The first 8 rows are patterns. Each new row is the sum of 2 different patterns, raised or lowered, with some noise. Before adding, each is slid sideways (what falls off one end comes back at the other) and multiplied by a number that may be negative. Names go in the order of the patterns.
In the rows, 128 means zero.
Some rows, each with the names of its patterns after it:
[132 119 164 124 122 129 119 151 162 155 113 146 129 158 107 111 129 125
 117 125 114 100 138 129 113 120 127 138 146  95 114 138 105 101 111 152
 125 128 169 132 152] -> Z416
[104 122 121 130 130 119 130 140 127 135 141 123 158 136 119 118 132 135
 125 142 129 128 130 152 121 139 132 150 129 111 122 130 138 117 128 118
 125 125 121 150 148] -> Z886
[133 122 123 146 165 127 136 128 119 152 126 121 128 129 135 124 143 138
 155 128 146 110 114 109 140 143 161 131 129 179 127 126 138 136 169 168
 101 129 130 127 151] -> Z586
[120 133 129 155 113 128 112 156 179 156 122 138 127 127 128 124  80 140
 123 179  77 130 119 130 134 127 144 116 143 132 125 121 134 122 143 131
 125 142 114 121 130] -> Z731
[115 158  77 139 131 118 128  97 105 120 112 125 123 154 121 136 111 124
 120  95 129 118 161 135 132 126 121 159 128 129 101 120 110 126 130 129
 104 119 126 122 129] -> Z51
[141 169 122 134 132 124 136 135 117 125 128 113 128 126 143 152 153 179
 146 159 128 158 114 136 122 149 126 130 123 126 153 106 110 105 125  77
 129 128 120 149 107] -> Z834
[130 121 127 111 134 141 127 135 123  77 155 125 127 123 115 139 132 133
 126 132 109 115 140 128 136 142 139 127 132  77  77 155 119 151 126 109
 147 126 121 123 146] -> Z528
[132 134 130 148 126 142  89 114 116 113 136  89 168 134  77 111 134 139
 123 127 163 151 126 125 127 139 136 104 107 115  83 158 112 177 121 123
 126 112 129  77 100] -> Z718

New rows, each followed by the names of its patterns:
[ 76 140  52  93  85 108  82  82 113  83 102  82  68 107 104  73 119 107
  98  82  71  81  58  70  75  86 120  47  92  79 112 138  93  56  77  97
  71  85  61  59 105] -> Z416 Z731
[154 179 153 131 111 147 137 108 110 144 126 130 141 134 163 162 162 178
 109 122  62 165 134 162 151 123 200 170 129 123 145 119 135 125 152 152
 160 155 132 168  63] -> Z528 Z718
[154 136 124 140 135 145  88 124 126 126 106 127 164 131 131 132 129 147
 133 128 135 131 125 140 126 156 154 146 119 156 137 153 120 117 139 105
 161 114 116 117 138] -> Z416 Z51
[105  95 103 141  70  77 114 107 109  84 102 112 122  77 107 122  77  78
  82 109  99 101 135 145 165  84  99 115 103 116  87  96 129 134 110  92
 122 106 148  88  80] -> Z416 Z528
[ 97 110 138 127 135 127 142 120 168 125 142  93 148 122 135 132 119 130
 108 135 114 123 147 136 110 130 121 129 132 108 134 139 129 139 131 122
 132 138 120 133 117] -> Z886 Z731
[127 143 119  93 136 137  94 108 123 123  79 120  99 115 146 114 139 147
  69 144 120 116 120 116 127 127 124 113 120 108 118 147 137 159 138 155
 122 145  63  81 140] -> Z834 Z528
[100 130 135 157 150 176 145 197 118 164  70 181 124 162 120 121 120 113
 158  95 104 107 139  70 136 108 119 155  94 150 174 118 135 125 123 116
 141 114 135 107  67] -> Z731 Z834
[142 150 169 125 155 152 114 155 162 137 138 119 113 167 151 163 168 149
 177 159 163 139 151 136 151 143 169 136 153 151 147 167 130 139 117 139
 101 147 139 164 178] -> Z586 Z834
[109  95 103 145 109 128 113 147 137 110 113 119  97 125 131 123 106 138
 128 131 102 111 149 140 120 128 168 151 123 128 165  95 123 113 108 150
  95  99 138 115 135] -> Z416 Z834
[198 147 190 173 168 152 151 176 130 165 145 169 182 173 145 171 160 161
 157 188 179 152 214 163 150 153 172 181 161 181 228 211 164 186 169 206
 164 134 147 152 114] -> Z416 Z718
[132 126 132 183 198  92 143 100 156 192 146 132 146 135 117 140 134  93
 156 121 165  86 131 135 176 117 131 147 132 157 130 129 126 141 125 161
 148 121 144 110 120] -> Z731 Z528
[ 77  86 114 127 127  78  96 140 103 102 124 107 129  82 158 118 139 129
 101 172 130 106 113 107 123 141 127 117 140 122 146  88 120  93 105 132
 122 101  75 129 116] -> Z416 Z718
[106 139 103 124 112 118 119 111 143 134 144 120 171  89 164 111  90 149
 104  98 140 115 121 126 108  93 129 108 128 132 120 145 101 102  61  60
  97  89 120  59 126] -> Z51 Z834
[ 99  99  66 115 116 105 129  86 121 140  99 126 129  98 113 107 106 108
 102 102 119 110 125 138 125 168 131 132 111 132 102 115 112 127 110 108
 121 112 132  93 112] -> Z886 Z834
[136 126 135 109  97 112 118 140 102 130  94 145 151 129 107 145 119 136
 132 122 145 148 138 127 141 111 165 149 123 154 132 127 131 147 137 100
 125 120 129 129 106] -> Z416 Z886
[192 188 172 140 176 148 185 181 188 119 160 127 197 128 122 159 172 164
 156 142 118 203 173 160 167 148 152 185 173 149 137 153 155 164 172 153
 163 189 158 177 147] -> Z586 Z731
[149 137 138 138 137 133 154 138 160 111 139 105 147 130 183 177 166 168
 138 128 142 139 168 132 117 129 169  98 155 130 131 137 152 174 127 156
 138 123 143 144 124] -> Z586 Z731
[136 120 139 109 135 157 151 113 158 163 155 119 123 145 117 145 120 166
 140 103 140 130 145 135  90 111 107 143 119 135 102 163 147 129 146 142
 137 143 143 111 106] -> Z416 Z834
[107 104 126 101 152 102 102  87 123 144 122 116 115 108 104 127 105  85
 117 124 150  54 103  98 122 101 105 113  98 118 105 126 116  90 104 117
 110 110 113 102 112] -> Z886 Z731
[191 120 132 130 122 147 110 144 129 131 109 124 155 113 130 100 111  87
 119 129 169 116 118 136 162 132 123 120 117 137 130 138 136 107 121 123
 112 123 142 134 209] -> Z834 Z528
[130 134 121 130 137 118 102 139 133 116 135 103 104 148 128 116 117 124
 112 117 137 130 126 135 128 108 103 115 145 133 136 123 134 151 130 127
 137 136 132 126 126] -> Z886 Z586
[106 137  86 104 108 114 113 134  99 123  80 150 120 111 135 113  99  95
 124 112 103 120 121 108 118 111 104 125 101 142 117  94 108 113 110  78
 119 106 116  87  69] -> Z886 Z731
[150 148 149 182 104 156 143 146 196 146 147 102 150 172 136 155 107 135
 161 168 137 153 141 145 132 176 162 167 147 157 129  93 174 144 156 180
 142 168 215 141 158] -> Z586 Z51
[ 94 150 112  94  96  87 122 125  91  65  93  50 137  64 126  92  94  86
  85  85  26  76  97  93  95 121  99 121  44  70  96  68  85  49 152 104
  46  99 102 126  92] -> Z416 Z718
[136 138 147 131 112 111 124 160  85 148 100 175 140  97 131 134 159 131
 133 160 160 136 145 143 142 153 116 117 131  91 156 129 197 124 133 123
 146 178 123 109 144] -> Z731 Z718
[181 171 141 158 136 131 117 107 151 162 167 182 139 170 137 127 177 155
 139 155 168 118 104 117 137 164 138 121 128 173 188 148 188 100 145 114
 139 140 141 151 142] -> Z586 Z718
[149 151  92 166  98 147 141 134 149 133 156 160 124 125 137  87 129 125
 178 132 135 150 121 165 107 127 150 151 122 120 119 132 120 118 127 133
 135 126 136 158 146] -> Z886 Z718
[198 131 154 101 188 148 157 163 162 178 181 171 159 150 182 147 150 149
 151 155 154 130 157 176 128 143 123 149  84 168 148 168 140  83 134 193
 138 155 150 149 160] -> Z731 Z834
[129 172 122 138 164 118 118 147 131 152 160  96 130 100 151 129 121 118
 115 163 165 118 144 126 122 116 126 107 141 120 133 140 136 136 119 116
 123 101 115  74 128] -> Z586 Z51
[125 160 142 149 168 122 133 127 155 135 141  87 110 118 125 143 158 151
 112 141 178  85 144  62 188 139 113 135 135 136 131 129  87 103 150 129
 129 114 135 150 135] -> Z416 Z731
[128 106 108  87 136 112 138 108  71 100 118  99 109 117 110 158 186  84
 127  70 151 132 106 113 119 123  90 120 111 115 134 112 101 122  99 121
 163  83 124 127 121] -> Z731 Z528
[209 226 207 215 168 200 157 178 166 198 177 214 213 155 206 145 168 169
 165 139 187 184 158 196 162 195 223 170 177 183 166 195 214 148 177 180
 169 189 169 189 205] -> Z834 Z528
[112 143  89 123 163 124 146 103  98 175 128 124 129 111 135 158 154 112
 114 133 142 122 121 120 133 127 127 119 105 139 121 111 110 128 128 158
 116 133 134 107  86] -> Z416 Z586
[128 129 122 130 119 104 142 133 135 113 102  79 133 126  72 128 134 123
 138  66  84 166 112 108 120 128 121 133 162 109 116 132 118 153 138  98
 127 131 157 154 147] -> Z416 Z586
[113 104 142 103 142 131 128 136 112 154 161 136 143 142 130 143 110  85
 148 132 135 135 126 155 151 144 169 167 158 122 153 112 139 139 150 133
 125  95 153 151 122] -> Z834 Z528
[108 131  96 136  59 142 114  45  98 118 154 120 117 148 134 144 116 122
 111 119  76  92 103  78 125  98 158 106 112 108 126  69  82  94 118 115
  93 118 109 110  80] -> Z51 Z718
[108 122 139 146 115 140 108  90 123 135 122 148 123 138 189  97 107 151
 108 134 145 120 129 131 159 153 151 125 113 172 157 120 140 118 137 175
 144 102 139 127 154] -> Z416 Z586
[ 90 142 149 137 148 127  97 165 147 142 140 120 127 167 154 122 121 163
 149 126 156 120 117 152 123 134 147 126 131 134 118 146 109 136 139 169
 112 125  95 157 154] -> Z416 Z586
[140 111 124 102 119 158 123 127 118 142 120 148 121 131 141  94 117 156
 134 144 124 130 118 141 116 145 100  75 115 105 114 142 139 125 129 175
 107 131  89 172 107] -> Z886 Z731
[ 95 130 100 115 115 102 108 111 118 116 122 125 103 127 117  86  47  92
  74 140 105 105 131 114 110 154 112 115  58 159  96 129 120 111 117  95
  84 124 103 112 118] -> Z731 Z528
[155 149 156 152 127 150 162 157 181 129 146 164 127 134 130 168 135 160
 158 161 165 145 142 176 155 155 172 143 155 159 169 167 168 133 184 151
 129 156 177 180 155] -> Z416 Z586
[125 147 158 140 197 166 165 186 153 196 129 154 211 159 138 128 122 145
 108 136 135 173 153 153 140 180 184 178 202 112 194 134 188 170 205 173
 163 214 171 174 141] -> Z834 Z718
[149 142 132 176 123 123 115 121 142 133  78  93  93 135 121 123 126 133
 127 166 130 134  91 159 108 112  89 108 110 114 115 124 111 129 120 125
 133 118 132 114 141] -> Z731 Z834
[170  82 116 172 125 110 114 150 123 104 140 133 156 131 118 156 150 144
 137 156 132 164 113 124 144 130 163 112 154 155 126 118 133 109 109 131
 162 128 129 140 137] -> Z416 Z718
[148 132 119 154 145 144 173 153 164 141 141 189 127 142 148 153 160 155
 166 126 166 138 169 115 123 143 135 148 163 109 108 143 147 134 125 146
 158 151 120 143 148] -> Z416 Z886
[136 118 123 135 120  99 100 108 149  79 123  79 122 118 137 135 129 125
 116 119 133 131 117 130 121 128 114 145 110 113 122 125 143 152 117 133
 109 134 137 138 107] -> Z731 Z51
[114 130 108  98  72 110 114 103 100 106 144 153 114 161  91 179 118 118
 141 112 110 113 129 130 145 149 121 136 120 128 102 115 116 129 118 118
 110  95 127 102 125] -> Z416 Z731
[124 132  86 135 119 170 141 122 145 141 174 133 167 108 127 118 121 143
 123  84 121 128 121 136 119 161  90 146 134 132 135 105 104 114  98 101
 111 138 127 119 121] -> Z51 Z834
[120 104 175 126 146 119 142 179 164 151 134 118 127 126 132 131 137 164
 159 169 140 160 112 145 157 140 151 123 148 141 163 134 179 159 123 154
 180 161 127 153 137] -> Z416 Z51
[148 116 145  96 128 130 151 136 121 156 154  96 128 125 112 148 103 166
 165 138 148 129 154 105 130 165 140 121 111 127 128 116 137 148 166 143
 143 130 161 133 144] -> Z834 Z718
[108 108 132 121 125  98 120 102  77 133 106  99 108 106 116 124 114 138
  85 111 104 118 114  97 109 121 102 110  72 100 133 115 118 115  90 100
 115 106 138 133 116] -> Z51 Z528
[136 136 209 133 169 176 157 127 138 157  92 136 122 150 146 119 136 149
 149 142 133 117 120 165 116 142  89 176 163 159 123 113 122 160 163 136
 145 161 161 190 124] -> Z416 Z731
[117 161 144 143 172 138 178 162 142 169 143 128 149 181 143 153 198 144
 180 157 166 214 171 197 167 172 181 216 165 146 174 181 186 137 138 155
 176 124 134 121 126] -> Z416 Z834
[100  97  92 103 100  81 113  50  48  97  79 107  89  73 110  91  89  97
  99  99  90 100  72  78  97  81  99  74  51 106  77  84  76  94 109  79
  92  82 102  75  74] -> Z886 Z528
[153 158 163 198 186 148 150 172 158 178 157 161 148 185 189 155 179 147
 146 186 145 156 154 174 156 160 163 189 221 176 174 148 147 132 169 169
 153 172 160 248 123] -> Z586 Z731
[109 166 128 141 148 121 167 142 144 108 126 130 139 152 131 111 131 134
 138 177 111 163 100 150 141 127 132 106 121 133 139 142 124 162 130 134
 116 139 128 149 174] -> Z51 Z528
[160 117 169 133 133 126 106 119  69  74 119 115 127 122 137 128 106 104
 122 115 136 100 143 154 104 138 138 174 121 128 165 130 137 117  97 148
 123 103 115 120  92] -> Z834 Z718
[125 164 135  88 135 132 136 141 117 163 100 149 149 149 140 118 114 114
 105 109 131 142 137 123 140 138 136  97 144 128 169 146 129 151 146 184
 145 182 115 136 132] -> Z51 Z834
[131 135  92 133  95 166  80 141 126 131 154 124 139  91 126 119 121 128
  97 117 131 149 127 148 121 119 125 140 134 125 147 120 139  88 186 151
 141 131 132 150 149] -> Z731 Z51
[159 139 124 117 146 144 143 134 176 164 152 147 114 109 175 163 160 142
 138 162 144 131 130 178 159 129 165 156 157 137 156 154 111 101 148 137
 149 121 133 155 148] -> Z416 Z528
[141 148 151 140 131  84 122 106  84 120  99 147 113 146 130 146 105 126
 145 134 136 123 163 143 156  97 149 152 125 157 114 131 136  91 138 128
 143 141 113 129 133] -> Z834 Z528
[156 124 148 156 165 159 180 156 171 144 166 131 141 167 126 196 164 119
 153 168 179 169 157 215 184 156 150 158 172 165 154 145 150 125 208 139
 208 157 178 153 135] -> Z886 Z718
[153 178 147 123  86 175 145 138 131 123 132 142 125 101 107 135  94 123
 137 109 140 117 124 177 137 131 143 120 134 110 124 127 146  90  87 104
 149 146 153 178 145] -> Z731 Z834
[158 122 115 124 114 115 139 118 121 127 107 114 106 147 143 157 142  98
 127 130 138 117 131 120 145 151 114 121  91 180 108 112 103 116  79 116
 134 103 133 105 135] -> Z731 Z834
[136 114 127 114 121 107 107 103 114 125 120  90 130 135  98 114 101 152
  73 121 123 124 120 106 112 107 135 116 103 130 117 134 101 119 118  92
 118 133 138 141 122] -> Z886 Z51
[136 146 152 150 138 142 131 124 127 116 122 115 106 143 122 163 127 146
 145 102 129  94 107 133 128 133 155 130 148 120 116 150 124 129  95 162
 137  93 130 134 139] -> Z886 Z718
[129 168 115 137 133 108 131 157 143 140 124 125 129 153 134 179 111 148
 121 138 141 116 137 126 173 161 109 128 127 137 146 127 165 139 140 161
 139 161 105 121 187] -> Z51 Z718
[137 185 144 143  94 155 167 159 130 154 165 150 124 136 134 102 141 114
 142 137 105 147 138 144 158 114 120 113 153 105 147 109 169 134 105 129
 149 141 155 162 133] -> Z416 Z731
[ 89  90  84  88  86  94  93  98  97 114 108  89  75  53  52 107  83 126
 103 101 101 137 117 104  56 119  90  90  99  94 102  66 101  79 102 105
  92 130  62  95 102] -> Z731 Z51
[113 127 122 109 102 125 158 137 158 105 152  78 104 124 121 102 108 148
 137 117  84 112 103 116 110 136 106 113 147  93 151  56 120 178 129 111
 108 129 125 104  79] -> Z416 Z718
[ 99  98  83  66 111 105  93  91  92  91  82 120  96 100  80  88 109  92
  92 103 100  85 105  43  55 116  95 101  82  84 103  90  89  91  90 104
  78  92  68  94 111] -> Z886 Z528
[ 85 105  91 119  97  94  90  97  91  57 103  84 122  91 107 116  99 123
  93 109  78 100  83  94 106  85  66 114 104  97  99  88 133  59  96 102
  89  83  81  62  87] -> Z886 Z51
[149 152 111 129 136 142 127 131 127 131 122  88 137 111 129  85 123 133
 120 134 111 132 142 128 101 119 135 141 126 113 123 110 111 130 122 113
 154 130 160 122 146] -> Z886 Z834
[ 95 105 127  94 107  76 106 108 108  78  63  78 113  88 112 101 110  99
 138  72  92  49 141 110 125  96  97 140  95 100  95 105 127 127  78 106
  93 101 116  93 103] -> Z586 Z731
[102 113 119 133 167  91 170 144  81 133 139 138 129 128 173 145 140 136
 153 148 150  92 105 103  99 167 138 180 130 160 131 117 143  83 143 161
 116 135 157 132 162] -> Z586 Z718
[126 138 156 104 114 122 143 183 152 118 135  98 110 149 128  85 128 117
 174  67 117 113 121 120 128 113 109 142 132 122 111 131 111 141 124 120
 119 111 111 126  96] -> Z886 Z731
